There are 3 ways to turn a row about zero (a turn may also mirror it). The second row of each pair is the first, turned, with some noise. The first 21 pairs use one turn. New pairs use 2 turns, one after the other, and a turn may come again.
Known pairs, each followed by its turns in order:
[  3  39  39  25 -44  19]
[ 35  37 -33  -3  41 -22]  (0)

[ 13  42  28  18  18 -26]
[-39 -43  13   3   7  20]  (1)

[-16  24  15 -29 -35 -35]
[-46  32   1  -1  35 -15]  (2)

[ 21  10 -19  37  28  15]
[ 24  23  20 -24 -34   4]  (0)

[ -7 -44   5 -42  -3  34]
[ 53  14  -9 -27  13 -33]  (1)

[ 39 -30 -10  -1   3 -16]
[ -8 -30  -2 -29 -25 -18]  (0)

[ 16  -5 -19  -3 -16  -7]
[ -9 -19  -8  11  10 -12]  (2)

[ 29  43  20  42  -3 -28]
[-52  -8 -27 -13 -23  38]  (2)

[ 17 -28  -8 -15 -17  41]
[ 37 -43   8  -4   9   0]  (0)

[ 17 -15  -3 -25 -10 -24]
[-23 -30 -19  -7  -3  -2]  (0)

[ 15 -19   9  16  22  45]
[ 42  -7  -1  18 -31  20]  (2)

[ 8 38 41 -7 21 43]
[  1 -56 -23 -41  -9  10]  (1)

[ 32  44  25 -17  14 -10]
[-15 -40   6 -19  29  32]  (1)

[32 43 37 35  2 42]
[ 48  45  -2 -44  30  -3]  (0)

[ -5 -42   1  12   3  11]
[ 42  -8 -10   0  13   7]  (2)

[ 29  -3  24  19  -4 -10]
[ -3   8  -7 -32   6 -28]  (0)

[ -7   4  38  -6 -26  17]
[-13  -5  -4 -42  -2 -22]  (1)

[ 37  16 -44 -32 -28  44]
[-13 -33  25  66 -14 -34]  (2)

[-24  39 -36 -42   1  22]
[  8   6 -67   3  26  17]  (1)

[ -6 -15 -43  22 -23  30]
[ 15  43 -18   6 -37   9]  (1)

[ 16  12 -10  15 -45 -15]
[-35 -21 -10  22  24  11]  (2)

New pairs. What belongs after each?
[-35   9   8 -11 -32 -26]
[-33  27   7  26 -15  19]  (1) (0)

[  9  21  -3  30 -44 -12]
[ 8 19 -5 40 30 20]  (1) (0)

[ -4  -6 -43  42 -41 -26]
[ 57 -13   3  26 -16 -42]  (2) (1)

[ 37 -39  25 -11 -35  14]
[-46 -43  15 -17 -26  -6]  (0) (0)

[-19 -16  29   1 -15  -4]
[ -8  -7  15  -1 -35  -3]  (2) (2)

[  0 -39 -41   3  10  44]
[  7  10  54 -43 -13 -11]  (0) (1)

[ 45 -10 -18  37  38  15]
[ -6  12  10 -53  49   1]  (0) (1)

[-32  45   7  24 -11 -38]
[ 18  -1  41 -43  34  22]  (1) (2)

[-20  -7 -32  38 -44  38]
[ 36 -32  28 -14 -49 -24]  (2) (1)

[-28  27  27 -12 -24  11]
[  4 -24  13 -24 -41   7]  (0) (2)

[-36  28 -22 -32  45  22]
[ 24  15  25  37 -30  46]  (0) (2)

[-21  18 -15  35 -12 -39]
[-11 -26  38  20  21  29]  (2) (0)

[ 32 -42 -12 -36   1  35]
[ -4  12 -19 -31 -44 -44]  (2) (0)

[-34  12  30  -1 -10 -40]
[-10  -4  35 -48  -1  17]  (0) (2)

[ -1 -25   1   4  12 -34]
[-20  12  -4   8  11 -33]  (0) (1)

[-27   0   5  -9  -7 -11]
[-11   0   2  29   8  -2]  (1) (1)

[-37  18 -32  41  35 -37]
[ 45   2 -16 -30  50 -39]  (2) (1)

[ 36 -34  -8 -13   7  28]
[ 12  -9  19 -42  15  32]  (1) (1)

[-25   5   1   2 -33 -39]
[-32 -23 -22  33   3 -18]  (1) (1)

[-29 -22   5 -27  -6 -22]
[-35  27   3 -15 -22   4]  (1) (0)

[-40   3  40 -34 -32  26]
[ 8 12 -8 41 63  4]  (1) (1)

[-31 -27  11  -9   8 -20]
[-14  -5 -27 -36   3   5]  (1) (2)

[-23 -23  -9   4 -17  16]
[ -2   9   8 -18 -10 -34]  (0) (0)

[-15 -27 -11  11 -31 -39]
[-17  57  -9   4  13  -1]  (1) (0)

[  6  30 -31  38 -36   7]
[-20  29  10  -2  -1  57]  (0) (1)

[  8 -38  19 -38  -3  21]
[-20 -29  46 -10   5 -12]  (0) (0)

[-22 -41 -36 -29   4  23]
[  3 -26  61   1  15  13]  (2) (1)

[ -3  -9 -40  43 -12  41]
[ 36  -2  37 -28 -37 -23]  (2) (1)

[-26 -27   1  16  -3  40]
[ 26  -3   9 -48  12  -9]  (2) (0)

[ 27   9 -37  30  21 -32]
[ 35  -1   0   3  47 -33]  (2) (2)

[ 20  19   2  23 -10 -24]
[ -4 -10 -21 -12 -17 -31]  (1) (1)

[ 11  39 -35  24  43   4]
[ 42   3 -45   0  36  17]  (0) (0)

